There are 3 nested groupings, the coarsest first. Each group lies inside one group of the grouping before and may be the whole of it. The rows also spread widely along 11 directions, which tell nothing about the answers.
(in the rows, 128 means zero)
Some rows, each with its group in each grouping after it:
[132 136 128 107  73 116 105 131 106 134 102 157 158 135 178 148 172 150
 172 100 117 109 120 120 134] => j202 Rufuz vafef
[ 88 117 107  52 129 132 198 118 177 126  98 162 158 163 156 100 161 121
 108  58 112 148 107 126 165] => j202 dadud Tunu
[152 107 148 111 159 152 210  91 157 124 139 102 120 142 143 152 173 161
 142 109 146 147 117 132 128] => j978 Rivug lur
[138 126 121 144 149 133 155 136 151 111 120 113 158 100 154 141 142 141
 156 181 125 110 112 106 131] => j594 virik Belal
[169 119 121 113 107 173 139 140  87 172 130 133 136 121 122 129 173 133
 166  84 122 131 142 147 100] => j61 papat rafe
[166 130 128 137 155 127  82 171 148  94 113 143 147 187 128 134  93 146
 146 142 131  85 134 118 120] => j202 lof gabob
[150  97 144 141 163 182 102 133 120 121 132 154 143 182 161 134 121 199
 166 148 121 120 105 132 114] => j978 lovir Leno
[144 139 116  55 106  91 108 145 117 103 116 129 158 151 103 110  89 149
 142  66 131 145 136 164 103] => j978 Rivug pez
[112  90  99  82 106 113  95 107 114 140 126 133  99 138 147 111 148 108
 115  67 142 163 154 145  84] => j978 Fim nare
[135 150 100 135 113  94 132 182 122 127  83 129 141  65 124 128 184  62
 148 174 121  48 161 111 141] => j594 virik kifog
[184 176 153 146  90 106 114 123 121 111 110 137 143 125 111 185 153 137
 177 118 159  79 140  97 152] => j202 lof doz
[186 163 158 139 112 106 122 126 133 109 115 120 114 133  98 173 128 124
 161 129 169  91 144 106 120] => j202 lof Babod
[133 199 134  59  60  82 121 129 134 104 110 147 174 119  73 147  90 118
 146  67 176 112 118 111 120] => j978 Rivug Fug
[152 147 145 122 165 131 150 113 139 100  91 145 112 131  65 132 129 131
 139 129 155  98 141 123 177] => j594 tigo ridi
[100 108 137  54 126 168 133  84 124 137 116 173 127 163 122  95  99 164
 124  62 142 188 101 142 105] => j594 tigo furak
[119  72 121 145 186 109 110 121 117 115  81 146  92 142 167 107 194 161
 147 158  92 104 146 150 181] => j61 likug lonu
[ 86  86 115 113 147 163 145 113 152 134 140 137 124 123 154 116 104 115
 112 149 151 167 101 111  65] => j978 lovir taba
[122 102  98 116 159  47  78 137 138  67 104 113 151 132 140 104  95 161
 138 147 111 138 136 150 145] => j61 likug tozed
[199 113  89 151 103 150  78 136  45 138 150 116 165  92  83 147 146 144
 167  79 127 153 180 161 141] => j978 lovir tazud
[139 105 102 162 163 107 100 157  94 103 101 124 160  81 131 109 138 160
 176 187  89 115 135 150 165] => j61 likug bul
[ 92 133 148  75 145 107 144  72 163 103 100 154  97 137  98 113  87 130
 107 109 177 156 109 107 125] => j594 virik kifog
[ 50  88  87  78 129 111  84  75 125 118 101 178 121 119 120  85  97 120
  85  77 146 197 131 120 146] => j594 tigo furak
[185 118 139 107 121  93  82 101 109 121 116 129  92 184 119 145 161 158
 145  60 146 116 172 152 130] => j61 likug tozed
[152  38 129 145 186 125  81 106 101 125 123 114  48 168 175 122 175 152
 132 131 122 135 177 165 104] => j978 lovir Leno
[168 117 116  94 117 151 129 140 100 162  99 154  96 167 117 124 222 106
 140  46 119  88 181 160 147] => j978 Fim nare
[ 45  89  89  87 142 126 142 132 142 135 109 144 115  82 132  80 104  67
  90 149 143 167 116 117  74] => j978 Rivug pez
[185 131 113 117 143 133 114 159 124  95 131 114 195 149 121 127 101 185
 166 120 110 125 130 150 135] => j594 virik kifog
[138  69 109 150 176 128 138  74 119 142 119 116  47 107 101 126 191  95
  99 109 156 155 185 134 151] => j61 likug lonu
[154  97 130 149 154  55  60  94 118  75 108 111  80 142 123 142 115 149
 137 129 157 135 172 131 149] => j202 Rufuz vafef
[163  88 126 131 109 137  84 110  97 155 129 135  76 160 158 148 185 117
 134  78 140 132 178 132  95] => j202 lof Babod
[190 138 114 155 122  62  59 129 110  68 125 105 158 124 103 162 103 163
 163 117 139 126 168 133 166] => j202 lof Babod
[123 137  83 133 131 170  95 157 148 123 122 175 184 145 116 129 106 110
 117 127 142 104 126  86 144] => j594 tigo furak
[140 113 174 101 160 113 124  74 115 117  77 155  52 164 115 126 169 159
 144 104 145 109 147 142 162] => j594 tigo furak
[124  90 140 125 177  87 114 106 143  78 123 100 109 131 143 122  87 173
 141 169 144 157 120 137 100] => j978 Rivug pez

New rows, each followed by its group in each grouping:
[112  85 123  77 119 138  94 116  77 143 101 153 116 131 153  87 140 155
 148  90 103 161 134 169 101] => j594 tigo furak
[101 108 129 129 141  82 148 109 148 122  98 120  99  99 177 136 187 118
 142 161 129 109 129 110 133] => j61 papat rafe
[177 133 103 131 123  77 113 156 133 112 108 114 145 145 152 152 199 134
 155 105 111  69 172 135 166] => j61 papat rafe
[216 147 149 147 115 168 132 118 127 131 146 120 147 164 131 183 165 175
 176 104 149  95 138 111 127] => j594 virik Belal
[123  75 127 134 124 110  86  73  74 122 109 140 105 108 155 127 156 179
 161 104 122 183 143 148 159] => j202 Rufuz vafef
[154  96  93 182 187 159 133 158 112 121  83 158 141 125 124 125 204 137
 154 152  89  81 162 134 241] => j202 Rufuz vafef
[163  98 102 158 196 136 146 181 128 109 114  96 124 103 107 117 145 107
 142 187 115  94 162 146 130] => j978 Rivug pez
[176 109 130 134 155 191 166 102 119 143 121 147 114 158  94 143 173 150
 142  75 140 141 148 137 180] => j202 Rufuz vafef
[ 85 116 129 142 134 151  90  97 112 123 108 178 131 106 129 125 106 158
 154 161 147 147  96  98 139] => j978 Fim nare
[103 104 143  63 109 156 101 120  98 153 115 165 105 153 137  98 106 141
 141  88 144 156 112 147  50] => j978 Rivug Fug
[139 172 111  93  79  71 108 122 177 110 124 144 148 167 130 165 142  97
 114  74 172  86 140  83 122] => j61 likug bul
[137 153 164  83 106 177 146 119  81 173  61 210  87 143  70 114 179 115
 160  66 142  93 135 139 169] => j202 Rufuz vafef
[136 159 137 128 169 136 145 126 156  98  90 171 147 145  63 128 113 150
 139 139 149  92 111 107 201] => j61 likug lonu
[164 141 147 150 169 127 117 113 140 109 105 143  70 144  52 152 125 108
 124 137 188  84 163 100 152] => j978 Rivug pez
[ 85  70 108 116 144  80  84  83  84 111 104 126  79  65 115  99 120 114
 120 133 144 187 158 152 125] => j978 lovir Leno
[129 121 167 115 137 167 135 145  97 173  81 164  64 124 119 106 161 103
 163 164 137  81 119 131  70] => j61 likug tozed
[118 119  78 121 129 118  89 120 128 113 117 155 154 114 101 117 118 112
 106  98 145 145 154 111 161] => j594 virik kifog
[205 113 129 158 175 130 139 113 107 109 113 106  87 118  52 144 154 123
 140 105 148 130 192 151 182] => j202 lof Babod
[166 117 127 136 136 120  97 120  87 136  85 151  67 129  79 129 172  99
 138  94 149 101 189 138 167] => j202 Rufuz vafef
[129 132 149 107 168  99 130 151 160  89  73 152 124 174 135 110 118 148
 148 149 121  80 116 124 156] => j202 dadud Tunu
[184  90 148 116 142 149 146 106 120 145 127 125 102 197 182 145 220 188
 166  80 106 112 144 158 127] => j61 likug bul
[131  73 128  95 202 124 209 139 141 103 104  90 120 125 154  92 169 162
 150 145  85 141 126 190 138] => j978 Rivug Fug
[141  82 130 137 176 115  97 113  93 107  87 135  77 127 105 104 135 148
 145 132 126 141 161 159 165] => j202 Rufuz vafef
[158 131 176 118 127 106  88  89 121 100 105 148  94 179 131 152 111 186
 166 112 162 120 122 121 126] => j202 Rufuz vafef
[143  99 118 123 147 116 158  81 151 119 132 112 116 142 147 147 179 149
 124  97 139 149 142 128 151] => j61 likug lonu
[128  95 137  91 110 121 118  74  87 139 117 135  93 114 120 114 135 144
 140  65 147 195 140 146 114] => j202 dadud Tunu
[144  96 132 108 121 138 157  80  97 156 122 113  59  87  86 126 155  83
 120  79 164 184 168 147  96] => j202 lof Babod
[ 91 123 134  76 145  94 141 114 167  94 115 127 115 132 117 111  69 123
 112 135 165 153 107 119  80] => j978 Rivug pez
[176 136 124 108 161 118 124 148 100 117  92 133 102 125  35 100 121 111
 143 104 138 106 169 167 149] => j61 likug bul
[127  97 123  70 116  96 110 127 136 136 131 111 100 159 171 112 125 122
 125  89 139 148 137 146  35] => j61 papat rafe
[ 99 113 156 105 146  70 184  75 126 104  71 114  68  65 118 121 168 117
 146 146 144 147 132 142 166] => j202 Rufuz vafef
[141  70 155 118 175 123  86 105  83 122 110 123  49 143 118 102 112 163
 147 135 140 155 152 167  81] => j978 Rivug pez
[ 93  95 155 106 144 174 137 105 128 153 117 157  81 142 153 117 130 130
 133 146 156 139 100 111  58] => j978 Rivug Fug
[ 63 102 111 126 152 148  95 130 154 114 108 179 147 142 171 108 101 145
 130 177 130 129  85  92 117] => j978 Fim nare
[152 117 108 101 170  73 101 168 144  91  80 119 103 152 116  99 135 106
 123 133 117  74 176 153 138] => j594 virik Belal
[173 121 102 112 136 100 157 120 141 100 118 109 152 138 114 140 168 135
 133  64 123 139 165 142 193] => j202 dadud Tunu
[133 132 148  67  98 115 138  94 134 106 125 132 167 160 171 137 126 195
 165  80 127 154  97 140 108] => j594 tigo ridi
[146  93 114  83 140 102 148 105 138 102 122 103 138 154 160 123 162 162
 134  75 111 153 149 166 136] => j594 tigo ridi
